The groups are shells around one centre, one inside the other: the same stretched ball of 7 dimensions in 8 sizes.
Some rows, each with its group after it:
[-22.2 -27.3  37.8   8.5  -1.3 -30.1 -13.0  -2.5  47.4 -30.2 -16.4  11.6
 -44.0] : j665
[-26.4 -36.0  -6.2 -19.7  47.3 -14.3  -7.1 -21.0  15.3 -24.6 -21.8  32.0
 -56.8] : j665
[ -9.3 -42.7  31.3  18.1 -29.1 -30.8  -8.7  -1.5  38.1 -43.4 -21.6   0.4
  -8.4] : j960
[-23.3 -37.8  13.0 -16.3  25.0 -52.7 -18.4  -0.2  35.4 -26.4  -4.4   7.4
 -67.3] : j299
[-32.5 -28.9  10.5 -16.8  30.7 -17.0  -0.7  -2.8  10.0 -28.2 -14.7  35.0
 -40.8] : j665
[-12.9 -40.9  13.1   0.9  -1.6 -44.5  -7.1   4.9  28.0 -47.0 -11.6   5.5
 -36.2] : j560
[-21.1 -44.0  17.3 -11.2  21.8 -32.0 -20.5  -8.0  35.9 -25.2 -16.3  11.9
 -63.2] : j560
[-37.0 -37.0   9.5 -32.5  41.7 -44.6 -14.5  -7.9  19.8 -13.3  -2.0  19.9
 -60.2] : j645
[-17.7 -39.1 -11.3  -5.2  31.9 -17.0  -6.2 -45.6  26.4 -24.9 -29.7  18.2
 -31.0] : j485
[-27.3 -45.4  18.1 -16.5  21.8 -32.6 -19.0 -16.0  30.9 -16.9 -14.4  12.1
 -48.6] : j960
[-32.7 -23.4  23.5  -7.1   9.9 -63.3  -2.5 -10.2  35.3 -32.4   2.5   5.1
 -33.2] : j299
[-19.1 -26.4  33.4  16.8 -18.0  -7.9   4.9   6.8  22.7 -45.6 -24.4  25.3
  -5.0] : j862
[-14.7 -33.1  19.9  20.5  -9.2  -2.3   6.0 -21.6  26.4 -49.9 -34.4  21.7
  -4.7] : j960
[-27.8 -35.4  14.0 -26.2  25.3 -77.0 -28.0  -1.5  43.9  -3.9   8.3  -4.8
 -64.0] : j529
[-13.0 -24.7  50.4  24.1 -23.7 -19.4 -12.3  20.8  50.4 -41.5 -21.5  13.3
 -39.7] : j862
[-31.5 -24.1  55.1   7.5 -11.2 -23.2  -8.6   7.6  40.6 -28.0 -13.5  18.5
 -30.2] : j960
[-18.7 -25.5  45.3  10.5  -9.4 -21.6 -15.6  23.1  44.1 -30.8 -16.8  17.9
 -48.8] : j299
[-17.3 -36.6  41.5  21.5 -18.2   5.7   7.5  10.9  20.0 -68.2 -31.8  30.1
 -23.1] : j529
[-12.5 -34.9   8.5 -14.1   9.3 -65.5 -26.7  21.4  39.4 -14.2   1.2  -1.5
 -57.0] : j960
[-16.7 -29.7  25.1  -0.3 -10.9 -42.3 -18.8  11.7  38.4 -10.7  -9.1   5.4
 -20.0] : j560
[-45.3 -31.1   7.0 -39.5  51.9 -58.4 -15.0 -24.1  25.0  -0.6   4.9  15.5
 -58.2] : j485
[ -5.5 -36.1  27.3   6.9  -9.8 -27.7 -31.8  15.6  51.7  -9.2 -20.8   4.6
 -45.2] : j529
[-13.3 -21.8  23.7   4.5 -13.0 -71.6 -11.0  28.6  42.5 -37.6   4.8  -3.1
 -39.1] : j529
[-10.6 -28.3 -23.1  -6.3  31.6 -27.7  -9.9 -27.8  27.4 -14.1 -23.4  17.1
 -30.5] : j485
[-29.1 -28.2  20.5 -15.7  26.5 -33.2 -23.7  -8.9  40.8   2.0 -11.4  16.5
 -53.6] : j529
[ -2.8 -23.4  24.5  23.5 -17.0 -21.2 -10.0  18.3  43.7 -40.8 -24.1  13.5
 -33.3] : j665
[ -3.2 -34.5 -14.8  12.1   6.3 -25.5   1.4 -27.1  26.1 -44.6 -28.9  11.0
 -12.7] : j960
[ -7.6 -33.6   4.7  14.9   1.0   1.6   1.7 -10.2  20.7 -45.6 -35.9  26.7
 -16.7] : j645
[-10.3 -36.7  -7.9  -5.8  27.9 -41.9 -14.2 -13.0  35.4 -33.8 -16.6   8.8
 -61.3] : j560
[-17.2 -20.5  33.9   8.1 -18.0 -47.5 -18.2  11.5  49.4 -10.0  -7.2   1.8
 -18.0] : j862
[-11.5 -20.4  18.2  11.6  -8.7 -20.7  -3.0  20.7  26.6 -35.7 -18.6  22.6
 -21.2] : j560
[ -2.5 -36.1 -21.3   1.5  29.9  -1.4  -8.5 -17.7  21.6 -31.9 -37.2  27.7
 -43.7] : j862
[-17.7 -35.6  21.1  -9.4   3.9 -28.5 -15.6  30.9  21.3 -26.1 -10.8  20.6
 -45.8] : j299
[-34.3 -32.7   0.4 -32.3  53.0 -34.6  -8.4   1.0  11.4 -25.9  -5.4  31.6
 -74.9] : j299
[ -6.8 -28.9 -17.3 -13.1  27.2 -36.8 -19.4   9.3  25.9 -11.1 -14.0  16.9
 -49.8] : j485
[  3.2 -34.0  28.2  27.4 -30.2  -9.9 -16.1  18.5  44.0 -35.7 -31.9  10.3
 -21.0] : j299
[-16.6 -29.5  14.1  -1.1  17.1 -49.7 -21.6 -14.9  54.0 -18.9 -12.0   1.2
 -59.3] : j485
[ -9.4 -26.4  22.7  17.2 -11.0 -34.1  -0.8  15.8  34.5 -57.9 -16.3  12.6
 -37.5] : j560
[-21.4 -32.1  21.5  -0.8  15.1 -35.7  -5.5   3.9  32.1 -49.8 -12.4  16.8
 -62.0] : j960
[ -1.5 -32.3 -14.6   1.1  22.0 -28.1 -16.6  -7.3  35.5 -25.0 -24.6  13.3
 -50.5] : j645
[-15.3 -20.3  10.9  12.0   2.9  -4.3   7.3   4.1  16.9 -45.1 -26.8  33.7
 -17.9] : j485
[ -3.4 -33.0  36.7  25.5 -41.2 -37.2 -11.1  19.4  45.0 -42.1 -17.4  -1.9
  -9.1] : j645
[-21.2 -25.1  34.7   6.7 -13.6 -62.3 -11.3   3.8  48.7 -30.7  -1.3  -4.0
 -28.9] : j665
[-21.8 -40.4 -18.0 -29.3  53.0 -31.9 -17.3 -16.0  18.0 -13.2 -14.8  22.5
 -66.1] : j862
[-36.2 -38.1   2.5 -29.4  49.9 -32.2  -8.4 -20.7  16.0 -22.9 -10.1  26.1
 -62.4] : j645
[-11.2 -31.4  35.9  18.5 -33.2 -43.4  -9.7   9.6  43.7 -36.1 -13.0  -2.1
  -7.4] : j665
[ -8.9 -32.5  -0.7   8.6  21.4  -1.2  -2.0 -10.5  24.7 -48.2 -34.4  29.9
 -49.4] : j645
[ -7.7 -28.6  39.6  18.5 -30.1 -25.4 -16.6  27.3  43.8 -28.5 -18.8   8.8
 -22.1] : j645
[-26.7 -13.0  22.4  -1.5   8.1 -39.4  -3.3   9.7  31.0 -24.9  -5.7  20.7
 -32.5] : j960
[ -6.6 -33.6   7.1  -2.0   3.1 -68.6 -20.9  14.5  45.3 -31.5  -2.1  -6.6
 -56.7] : j529
[-14.6 -39.5   8.5   2.5  23.4  22.0   0.9   3.8   7.8 -54.1 -39.3  46.0
 -53.2] : j529
[  6.1 -37.5  -4.3  10.7   5.0 -10.8 -17.1  12.2  32.1 -35.1 -32.3  18.0
 -48.0] : j560
[-22.3 -28.2  23.5   4.2  10.6  -2.4  -5.0  -4.3  26.9 -31.0 -27.3  30.8
 -35.5] : j665
[ -8.9 -42.1  30.6  19.5 -19.8 -19.2  -4.0   4.5  33.2 -58.5 -25.9  10.5
 -27.0] : j560
[ -5.3 -32.1  38.3  29.6 -41.1 -26.2  -3.7  14.9  40.0 -51.5 -22.4   4.7
  -4.4] : j299
[ -8.9 -38.2  29.1   3.4 -13.2 -33.8 -22.4  29.7  37.9 -26.8 -13.8   7.7
 -43.1] : j665
[-27.5 -24.6 -13.2 -12.8  44.0 -14.1   7.8 -26.8   7.9 -34.1 -21.7  36.8
 -35.1] : j862
[  1.3 -32.6  17.1  26.5 -23.1   2.4   0.5  19.2  22.7 -55.5 -35.3  24.5
 -13.0] : j862
[-16.1 -34.1  29.3  22.5 -18.6  -0.1   5.6 -16.4  26.5 -48.8 -34.1  21.4
   2.6] : j529
[ -6.0 -39.1  -7.1  -8.1  20.1 -36.5 -22.9   0.4  34.2 -18.1 -17.7   9.1
 -54.2] : j645
[-15.8 -16.9  22.2  14.7  -9.4 -48.6  -4.2  -3.9  46.0 -33.8 -10.2   4.1
 -20.8] : j299
[-13.8 -35.8  33.7  15.2 -28.6 -55.1 -13.0  -9.7  51.1 -30.8 -10.7 -11.9
  -7.5] : j862
[-14.1 -35.4  52.1  17.0 -17.5  -8.9 -15.2  26.8  42.4 -45.5 -24.7  19.1
 -52.8] : j485
[ -8.8 -31.8  12.8  -3.2   8.7 -12.7 -20.2  30.5  26.4 -20.0 -21.2  26.2
 -53.0] : j485

New rows. What belongs after each?
[ -2.4 -26.9  24.2  26.1 -30.2 -45.3 -18.0 -11.6  61.9 -20.0 -19.9 -11.1
  -5.4] : j529
[ -6.7 -31.9  21.8  20.7  -4.4  -1.9  -1.5  10.4  30.0 -59.2 -32.6  26.0
 -43.2] : j299
[ -3.4 -27.5 -13.9   6.9   7.9 -25.6   0.3  -0.8  19.6 -40.8 -22.9  19.0
 -21.0] : j560
[-13.5 -39.4 -16.4  -8.9  36.2 -12.6 -12.1 -33.4  24.4 -18.3 -30.6  21.9
 -40.4] : j485
[ -6.3 -40.9  10.0  11.5  12.6  -4.1 -16.0 -19.4  41.8 -34.4 -37.2  17.1
 -51.5] : j529
[-22.1 -21.6  -3.3  -2.4  27.7 -41.4  -0.7 -30.3  33.3 -30.6 -14.2  14.3
 -35.9] : j299
[  0.7 -27.0  21.0  16.5 -10.9 -25.9 -18.4  33.2  43.9 -37.4 -20.7  12.8
 -53.2] : j960
[-12.6 -39.4  12.8  14.8  -2.4 -14.8   2.7 -21.7  27.3 -54.3 -30.2  15.3
 -18.9] : j299
[ -4.6 -29.2  -1.2  -2.6  11.8 -35.9 -21.8  15.4  36.2 -16.1 -15.6  11.8
 -49.7] : j645
[ -8.2 -25.1   8.4   7.4   7.0 -20.6 -14.9   2.0  39.0 -21.2 -23.8  17.4
 -39.2] : j665
[-16.8 -35.7   0.0 -16.0  29.3 -39.3 -10.7  18.6  18.7 -40.1  -8.4  21.0
 -70.8] : j862
[-15.3 -38.4  17.7   9.5   7.2 -29.2  -4.9 -18.6  38.4 -51.9 -22.7   9.7
 -46.0] : j485
[-21.2 -37.9  20.1   8.4  -0.4 -12.8   1.9 -23.5  24.5 -42.9 -27.3  18.9
 -12.7] : j299
[-42.4 -23.1  -2.5 -41.9  65.8 -49.8 -13.0  -8.1  18.7  -5.2   3.8  28.4
 -78.3] : j529
[-14.4 -23.9  29.3  24.3 -16.5  -3.9   8.0   2.2  26.4 -55.2 -29.4  26.1
 -10.4] : j960
[-12.4 -22.6   3.1   3.3   7.7 -54.4 -13.7 -14.2  47.1 -18.3 -10.4   0.0
 -31.6] : j665
[-25.8 -29.1   4.1 -11.8  34.2  -2.3  -6.1 -11.4  15.9 -19.6 -25.4  37.4
 -42.5] : j862
[-21.2 -38.2  21.1  -3.1  24.1   1.3 -14.9  -8.6  30.8 -27.2 -30.6  30.0
 -60.3] : j862
[-20.8 -18.4  28.4   2.7   9.8 -29.9 -15.8   9.6  45.1 -19.6 -13.5  18.5
 -54.2] : j862
[-36.7 -21.8  36.8  -4.5   8.8 -26.0   1.0   2.9  23.7 -33.1  -9.3  27.3
 -32.0] : j645
[ -4.4 -45.6  -2.1   2.9  -1.8 -33.9  -8.5  -3.1  23.9 -41.6 -20.7   6.1
 -23.7] : j485
[-15.4 -29.4  18.8  13.4  11.9   2.5   2.8  -1.4  24.9 -57.8 -32.5  33.8
 -49.2] : j960
[-10.6 -34.4  39.5  24.6 -25.2 -40.2 -11.5  -7.6  56.7 -45.7 -19.3  -5.2
 -28.2] : j529
[-29.8 -24.3 -15.1 -35.1  48.9 -67.6 -16.1  -9.0  24.2   0.1   6.4  12.0
 -54.9] : j529
[-29.3 -37.7  17.7 -20.2  20.8 -56.2 -12.3   5.3  26.0 -30.3   1.1   9.6
 -56.5] : j299
[ 13.3 -28.0  15.4  35.3 -31.8 -25.7 -13.8  20.2  51.0 -46.4 -29.0   2.1
 -26.0] : j862
[  8.7 -38.2 -12.8  13.9  -4.1 -13.2  -9.5   5.0  24.7 -38.4 -33.2  14.9
 -21.0] : j485
[  0.7 -38.3   9.8  28.2 -15.1  -4.3  -5.7 -25.8  40.3 -42.2 -41.3  10.0
  -7.6] : j485
[-26.4 -44.6  11.2 -22.7  31.6 -20.9 -12.3   9.0  12.0 -31.5 -14.2  28.5
 -64.0] : j960
[ -4.7 -38.5   5.5   7.9   6.3   3.4  -9.6   6.3  22.0 -37.8 -35.0  28.1
 -38.0] : j645
[-13.7 -34.3   7.1   4.2   3.6  -8.6   6.0  11.2   7.2 -54.4 -24.4  30.9
 -24.2] : j862
[-34.5 -22.1  52.5  -2.1  -6.2 -38.0  -5.4  29.2  30.5 -35.9  -1.1  20.6
 -41.9] : j960
[-36.2 -36.6  11.7 -20.4  24.4 -56.3  -8.3 -32.8  29.0 -16.2  -2.6   5.1
 -28.6] : j485
[-31.0 -34.1  -7.6 -17.6  53.5  -6.0  -1.1 -40.7  14.6 -26.4 -27.2  36.1
 -50.2] : j485
[-27.5 -24.8  -1.6 -11.9  30.4 -55.8  -9.0 -37.3  38.7 -13.1  -7.0   5.4
 -34.3] : j960
[-20.0 -36.6   3.9 -10.8  16.6 -21.5  -4.8   3.7  11.7 -31.4 -17.0  25.3
 -32.2] : j645
[ -5.9 -29.0  -3.4  16.6   3.7 -34.0  -3.9 -34.0  43.0 -37.2 -26.2   3.6
 -18.8] : j960
[ -4.0 -22.2  -1.4  14.4  -1.6 -42.7  -1.4   0.6  35.1 -45.3 -16.3   7.9
 -26.6] : j299
[-16.9 -14.2   0.0   0.5  14.5 -45.5  -5.0  -6.1  34.8 -21.7  -9.6  13.5
 -29.0] : j960
[ -3.5 -40.3   9.5  10.9   4.3 -19.4 -17.5  -8.7  42.8 -34.3 -29.7   9.5
 -47.1] : j645
[-25.0 -15.6  36.8   5.6  -5.8 -30.4  -4.0  23.0  32.0 -31.8  -8.8  22.4
 -31.6] : j960
[-28.4 -23.1  21.5  -5.3  12.5 -24.4  -8.7  -7.7  30.2 -13.0 -14.8  22.2
 -26.3] : j960
[-28.9 -23.6  14.7   0.6  21.0 -45.0  -1.1 -36.0  41.6 -34.3 -12.1   9.5
 -37.8] : j529
[-27.4 -28.3  -3.5 -16.4  42.3 -46.6 -10.2 -31.3  34.4 -19.7  -9.9  13.2
 -56.0] : j299
[ -4.4 -26.0 -24.8   3.8  24.1 -14.0   2.8 -11.6  15.2 -40.1 -29.0  27.6
 -28.4] : j485
[-37.7 -33.4   2.4 -33.3  50.1 -42.3 -11.0 -13.0  17.6 -15.0  -3.3  24.0
 -63.1] : j665
[-10.7 -32.0  26.0  15.7  -9.7   1.8  -8.6   4.8  31.4 -33.2 -32.8  24.6
 -23.1] : j299
[ -0.1 -29.1 -10.3  -2.3  14.5 -29.4 -21.6  16.0  32.3 -14.7 -19.6  15.4
 -48.0] : j485
[-16.9 -40.5  25.9  11.6   5.4   1.3  -8.1 -19.5  34.9 -40.4 -35.4  22.3
 -38.6] : j960
[-41.5 -26.2  50.5  -4.3   2.2 -43.1  -2.7  -2.9  35.1 -34.9  -2.3  14.5
 -36.5] : j960
[-13.4 -43.9  16.7  -4.8   0.0 -55.7 -22.0   0.1  42.0 -25.4  -7.8  -5.3
 -43.7] : j960
[-35.0 -34.0   0.7 -27.5  48.0 -36.1 -11.7 -27.0  23.0 -11.8 -10.0  21.8
 -55.3] : j645
[ -2.0 -30.3  40.8  19.6 -38.6 -40.1 -21.4  42.8  48.2 -31.4 -12.2   0.0
 -28.5] : j960
[-33.6 -34.5   0.1 -22.3  46.9 -28.0  -8.3 -34.8  23.0 -16.8 -15.7  23.8
 -50.9] : j299
[-17.4 -42.2 -13.0 -10.0  27.8 -28.5  -3.0 -30.2  17.0 -34.2 -21.6  16.2
 -30.4] : j960
[ -1.5 -26.3  44.1  33.2 -37.9 -14.3 -11.9  28.6  48.5 -44.7 -27.0  11.2
 -24.7] : j960
[-36.4 -27.8  23.2  -8.6  16.6 -10.2   9.9  -1.3   4.5 -42.3 -16.2  38.4
 -23.7] : j529
[-26.3 -21.9   7.3 -21.8  23.6 -44.3 -11.6  24.4  17.4 -13.2   0.4  23.7
 -46.2] : j529
[-17.7 -47.0   7.4  -8.2  22.9 -24.0  -8.0  -5.2  21.0 -47.9 -20.4  19.2
 -59.6] : j485
[-27.1 -40.6  19.9 -16.8  29.5 -11.3  -9.0  16.4  12.6 -40.3 -17.2  35.2
 -71.0] : j960
